There are 3 ways to turn a row about zero (a turn may also mirror it). The second row of each pair is the first, turned, with some noise. The first 21 pairs use one turn. New pairs use 2 turns, one after the other, and a turn may come again.
Some pairs, each with its turns in order after it:
0.93  1.03  -1.54  -2.88  5.38  -0.03
-0.84  3.25  -1.81  -2.66  -3.67  -2.51 -> K_672

-3.99  -5.33  -0.86  -0.76  -0.79  0.20
-4.16  0.00  2.73  3.01  -1.88  3.29 -> K_672

-0.03  1.65  1.87  -0.69  0.14  -2.14
1.08  -1.29  0.39  -1.01  2.70  0.82 -> K_149

0.04  -1.45  3.42  -1.40  3.10  -3.33
4.13  -0.78  1.82  0.67  1.37  3.45 -> K_149

1.88  1.75  1.00  -2.52  0.73  1.31
2.21  1.03  -0.75  0.41  -1.62  -2.46 -> K_672

-3.40  2.62  5.70  2.02  -0.37  -1.49
-0.13  3.18  0.89  -1.54  5.74  2.64 -> K_149

-2.98  3.85  -1.94  -0.23  -0.98  -0.13
-1.46  0.67  -3.90  1.36  2.74  -1.13 -> K_672

2.08  2.21  -1.51  -0.49  2.45  -1.14
-0.48  3.66  -0.98  -1.83  -0.58  -0.70 -> K_391

-3.56  0.76  0.95  -4.71  0.63  -0.01
-2.32  -0.15  -2.65  3.49  -3.34  -1.90 -> K_672

1.20  1.21  -1.09  2.00  1.52  2.00
1.63  2.23  -0.93  -1.96  1.28  0.83 -> K_672

2.08  -1.77  4.72  1.56  0.29  -3.73
-4.49  -2.71  3.08  -3.23  -0.16  -0.24 -> K_391

-1.36  -3.55  0.85  -2.32  0.34  1.45
-0.92  0.53  1.66  2.29  -3.12  1.53 -> K_672

-1.13  1.68  -0.98  3.93  4.54  0.38
3.14  4.15  1.96  -0.07  0.62  -3.40 -> K_149

-1.33  0.60  2.24  -0.20  -0.19  -0.52
-1.10  -0.22  1.96  0.99  -0.39  0.93 -> K_391

0.45  -0.07  3.58  -5.55  0.64  3.34
3.79  1.24  4.21  -1.85  -0.35  4.38 -> K_391

-0.09  1.50  3.27  0.17  -6.33  1.82
-4.90  -0.06  -3.93  -2.65  2.54  1.97 -> K_149

-4.86  0.60  1.35  0.92  -0.79  5.81
-4.32  5.42  -1.16  3.07  1.40  -0.04 -> K_149

0.27  -3.60  -0.82  0.44  0.68  -2.75
1.37  -0.67  2.63  -0.83  -2.80  1.83 -> K_149

-4.55  -1.09  -1.60  -0.68  2.94  -0.74
-0.59  -0.20  -2.69  2.21  -3.61  2.84 -> K_391

0.46  -6.34  0.89  -0.69  0.99  0.09
0.96  -4.99  -0.71  -3.11  -0.99  1.80 -> K_391

-2.31  0.03  -6.34  1.25  -0.06  -0.86
1.03  0.53  -5.31  2.76  -1.76  -2.36 -> K_391

New pairs. What belongs after each?
1.02  -0.95  -1.51  -0.39  2.36  -0.88
0.41  -0.61  -1.18  -2.45  -0.94  1.21 -> K_149 K_149

-0.45  0.34  2.95  -1.05  -1.36  -2.32
0.84  -3.49  -0.15  1.67  -0.98  1.49 -> K_391 K_672

4.59  2.04  1.97  0.18  -1.76  0.11
3.41  -1.59  0.59  1.48  3.87  1.69 -> K_391 K_149

-1.12  1.70  -1.04  1.69  1.30  -1.32
-1.82  0.15  -1.99  0.12  1.74  0.63 -> K_391 K_672

-0.17  -1.18  4.30  -0.75  1.27  -2.92
1.93  1.42  -0.06  -2.89  3.04  2.66 -> K_149 K_391

-1.75  0.55  -0.02  -0.10  0.22  0.25
-0.08  -0.60  -1.52  -0.76  -0.28  0.78 -> K_149 K_672

0.53  3.84  -1.86  0.00  0.74  -4.27
1.11  -3.18  4.57  2.15  -0.79  -0.12 -> K_672 K_149

-0.08  0.41  -0.13  2.33  0.11  -5.87
2.85  -1.44  0.91  0.92  -5.14  -1.75 -> K_149 K_672

0.04  -1.38  0.80  -0.20  -1.68  -3.20
-0.52  -2.97  1.37  0.51  -1.82  -0.92 -> K_391 K_391

1.83  -1.92  -1.51  -4.70  -2.62  -0.01
1.03  0.97  1.61  -4.31  3.52  2.41 -> K_672 K_149

-2.10  -0.33  3.37  -0.11  -2.54  0.32
0.34  3.02  -3.03  1.15  -1.26  1.51 -> K_149 K_672

-4.30  -0.57  -0.78  1.37  -2.03  0.41
-1.21  2.10  0.80  1.11  3.87  0.67 -> K_149 K_149

0.14  5.36  -3.32  -0.15  1.93  0.09
1.53  -3.82  3.21  0.99  1.17  -4.09 -> K_672 K_149

-1.36  -0.55  1.61  4.28  -1.02  -2.15
1.47  3.14  3.22  -0.15  -0.99  2.02 -> K_149 K_391

-4.86  1.49  -0.65  0.30  1.17  -1.01
1.62  -0.02  -3.77  3.45  -0.56  0.08 -> K_672 K_391

0.12  -0.27  -2.90  -0.96  2.14  1.75
-0.11  3.39  1.23  2.20  0.09  -0.71 -> K_672 K_391

0.21  -2.27  2.24  -0.18  -1.02  0.44
2.40  0.65  -0.84  0.99  1.79  0.79 -> K_149 K_391

1.15  1.73  -0.77  1.89  -1.88  -3.72
-0.54  -0.87  -1.24  -2.09  -3.79  2.27 -> K_672 K_391

6.34  2.12  -0.03  -0.83  -1.23  -3.25
4.31  -2.60  -1.41  -4.58  -3.20  -1.19 -> K_149 K_391

1.59  -0.96  0.53  -0.87  2.42  -3.64
3.21  0.11  3.30  -0.80  -1.72  -0.36 -> K_149 K_672

1.39  -4.36  0.55  -1.60  1.87  -4.20
4.88  0.02  4.21  2.07  -0.73  0.80 -> K_149 K_672

-1.54  1.51  -5.91  1.08  -0.50  0.97
-1.43  1.53  -5.63  -1.46  -0.29  -0.06 -> K_672 K_672

-0.69  -0.41  -0.32  -0.22  -3.47  3.48
2.78  0.21  -1.36  -3.26  1.12  2.40 -> K_672 K_672

-2.47  1.96  5.59  5.60  1.75  3.74
2.33  -1.34  -0.86  1.90  5.28  -6.98 -> K_149 K_149

3.16  -1.63  0.87  -1.15  -1.37  -2.90
-1.56  -2.96  2.92  -1.52  -2.02  0.48 -> K_672 K_391

1.19  6.34  0.23  -6.34  1.15  0.78
-3.95  1.60  2.58  -6.78  -1.21  3.72 -> K_149 K_672

-1.90  1.25  -1.69  -0.30  1.51  3.29
0.20  3.41  -1.50  1.87  1.78  -1.12 -> K_672 K_391

0.30  1.91  -0.77  -0.84  1.65  0.54
-1.90  -0.52  -1.32  -1.26  -0.68  -1.33 -> K_149 K_391

-2.21  -6.34  -1.31  1.81  -4.10  -0.17
1.43  -1.21  -2.07  7.65  0.88  0.96 -> K_149 K_672

0.28  0.05  -0.57  -2.66  0.28  -0.90
-1.21  -1.83  -1.64  -1.00  0.57  0.35 -> K_391 K_149

